There are 5 ways to turn a row about zero (a turn may also mirror it). The second row of each pair is the first, turned, with some noise. The first 35 pairs use one turn. New pairs use 2 turns, one after the other, and a turn may come again.
In the rows, zero is written as 128.
Some pairs, each with its turns in order after it:
[106 105 157 139 130 174]
[160 159 126 155 122  91]	(1)

[ 98 121 129 146 111  49]
[131 123  97 128 194 173]	(4)

[121 125 125 107 127 116]
[116 115 134 127 126 112]	(0)

[ 79 104  78 162 122  98]
[148  81 142 134 150 194]	(3)

[117 116 118 146 122 139]
[125 148 111 130 136 123]	(0)

[150 134 137  52 137 151]
[105 109 194  92 136 110]	(0)

[166 121 135 106 123 119]
[122 118 135 129  98  94]	(3)

[137 128 153 196 148  97]
[133 118  53 142 143 138]	(1)

[126 149 129 122 145 132]
[121 109 131 133 139 115]	(1)

[146  84 187 128 140 176]
[122 201 145 140  77 142]	(4)

[151 110 117 115 127 169]
[151 125 149 126  89 111]	(1)

[133  88 172 146 155 112]
[131 180 114 109 117 173]	(4)

[110 140 169 148 138  53]
[164 170 134 100  95  72]	(2)

[100 110 158 118 207 122]
[155 142 150  71 105 177]	(4)

[131 123 157 108 139 186]
[ 89 157 109 122 156  89]	(3)

[106 149 133  63 132 133]
[162 124  89 131 148  80]	(3)

[130 158 188 118 122 137]
[ 81 142 175 127 125 146]	(4)

[164 148 156 125 107 135]
[117 129 110  85 123  93]	(1)

[118 137 129 132 164 125]
[160 126 135 133 115 114]	(0)

[145 112 138 207 137  98]
[147 151  98 190 110 170]	(0)

[ 74 133 104 139 141 119]
[154 127  90 131 127  86]	(0)

[120 123  76  99 190 162]
[158  77  91 179 158 141]	(2)

[113 118 111 149 124 116]
[126 127 111 107 146 115]	(2)

[145 120 131 164 207 157]
[169  72  94 173 114 109]	(1)

[104 124 135 182 134 100]
[137 160 121  99 150  87]	(2)

[117 106 100 116  93 172]
[ 90 104  88 156 150 130]	(3)

[149 142 115 111 154 139]
[149 124 117 157 131 150]	(2)

[174 128 153  72  93 110]
[134 121 127 162  87  63]	(3)

[ 76  60 129 120 116 114]
[167 181 148 151 145 169]	(1)

[ 99 143 163 113 115 155]
[128 106 180 123 125 124]	(2)

[128 142 116 103 118 129]
[127 102 140 144 124 123]	(4)

[ 81  96 149 137 129 143]
[108 104 148 123 143  82]	(2)

[120 128  49  90 145 137]
[185  69 122 141 112 104]	(4)

[114  91 115 124 140 117]
[110 145 126 148 124  94]	(0)

[171 133 167 207 191 164]
[ 72 199 165  59 116 152]	(3)

New pairs, each followed by its turns in order:
[142  89 106 119  89 122]
[158 127 146  87 155 127]	(0) (4)

[128 131 124 127 115 110]
[130 118 126 119 119 142]	(2) (2)

[155 122 120 171 126 150]
[109  98 122 141 109  91]	(0) (1)

[135 177 135 132  67 107]
[110 182 151 122 150  79]	(0) (0)

[120 142 112  86 115 118]
[152 138 135 133 163 101]	(1) (1)

[111  84 159 149  86 148]
[ 79  77 133 124 138 103]	(1) (4)

[104 126 196 134  95 158]
[139 115  61 174 142 111]	(0) (3)

[150 131 146  91 124  49]
[143  68 127 198 115 131]	(1) (2)

[118 120 118 127 122 127]
[133 131 124 115 125 141]	(1) (0)

[ 90 119  97  99 135 133]
[162 125  97 118  96 133]	(3) (4)

[139 143 145  60 144 127]
[ 80 118 133 120  77 123]	(0) (0)

[207 159 111  83 134  52]
[225 172  75 157 124 121]	(0) (1)

[113 194 132 139 129 136]
[133 102 137 134  95  74]	(4) (2)

[166 104 102 105 130  49]
[ 89 104  83 141 196 151]	(4) (2)

[127 179 121 124 105 146]
[141 141 110 107 154 170]	(3) (2)

[120 131  88 132 134 132]
[155 127 129 140 106 112]	(3) (4)

[ 72 171 117 126 118 163]
[119 106 155 151  59 137]	(4) (0)

[140 136 130 153 150 121]
[135 128 130 144 105 151]	(1) (1)

[130  96 101 159 149 127]
[113 122 124 135 174 100]	(3) (3)

[207 131 126 107 120 147]
[136 120 128 207 121 159]	(1) (4)

[163 150  71 144 147  74]
[208 119  94 154 113 122]	(4) (4)

[150 114 109 139 153 195]
[156  60 116 107 136 117]	(3) (2)

[116 147  59 136 121 207]
[109 119 191 203  86 155]	(3) (1)

[127 119 125 121  95 146]
[136 146 146 125 118 150]	(4) (3)

[114 132 105 138 145 119]
[140 153 126 114 129 110]	(1) (4)

[111 184 106 147 137 136]
[127 111  96 139  71 134]	(0) (4)

[ 49 178  96 115 114 111]
[120 115  78 105  60  80]	(3) (4)

[109 147 126 104 152 123]
[ 99 151 116 144 119 133]	(2) (2)

[144 117 104 113 115 105]
[145 138 100 119 123 106]	(4) (4)

[171  94 113 130 154 173]
[124 159 172 153 167 150]	(3) (1)

[132 127 123 121 118  55]
[ 86 136  99 114 160  90]	(0) (2)

[138  98 167 129 120 131]
[148 142 114 137 107 163]	(1) (2)

[115  70 155 125 100 131]
[143 146 107 149  68 124]	(3) (0)

[162 137  76 114 141 132]
[147 130 106 119 103  72]	(2) (4)

[144 142 124  52 138 125]
[ 51 143 129 115 147 148]	(2) (2)

[143 168  50 113 125 128]
[152 100 168 139  58 112]	(2) (1)

[136  63 107 132 135 126]
[164 160 143 128 133 175]	(0) (3)

[154 149 107  89 124 115]
[ 93 134 141 104  95 107]	(1) (0)

[127 144 131 142 136 169]
[148 118 158 144 113 152]	(1) (3)

[102  61 141 112 138 106]
[197 122 104 131 161 133]	(3) (1)

[143 126  49  66 117 132]
[ 56 175  78 127 133 115]	(4) (2)

[ 62 112  97 129  96 141]
[178  80 103 104 116 146]	(0) (3)

[168 142 141 131 109 132]
[145 141 124 166 125 150]	(3) (3)

[135  61 108 129 150 159]
[ 79  95  96 159 129  97]	(4) (4)

[207  49 102 130 154 167]
[209 118 100  87  60 172]	(0) (0)

[143 107 116 159 143 135]
[138 107 125  91 138 119]	(2) (4)

[ 70 176 114 207 145  88]
[ 58 183  68 106 115  91]	(3) (3)

[122 100 114 150 109  49]
[123 107 173 169  87  84]	(1) (1)

[132 104 193 105 121 146]
[ 86 143 173 119 149  94]	(4) (4)

[127 150 128 147 148 133]
[111 110 136 117 121 104]	(4) (0)

[115 123 154 116 144  99]
[146 112 110  97 145 125]	(3) (1)

[174 129 122 144 165 127]
[140 127  82 121 118  90]	(0) (1)

[106 104 119 127 120 130]
[105 121 112 116 111 126]	(4) (4)

[158 124 115 127 199 152]
[177 164 119 176 144 161]	(2) (0)

[117 130 189  97  72 127]
[ 99 111  48 132 144 143]	(3) (1)

[132 126 152 162 153 129]
[107 118 166 123 142 115]	(4) (1)

[123 135  92 110 139 108]
[139 162 148 125 117 124]	(1) (4)

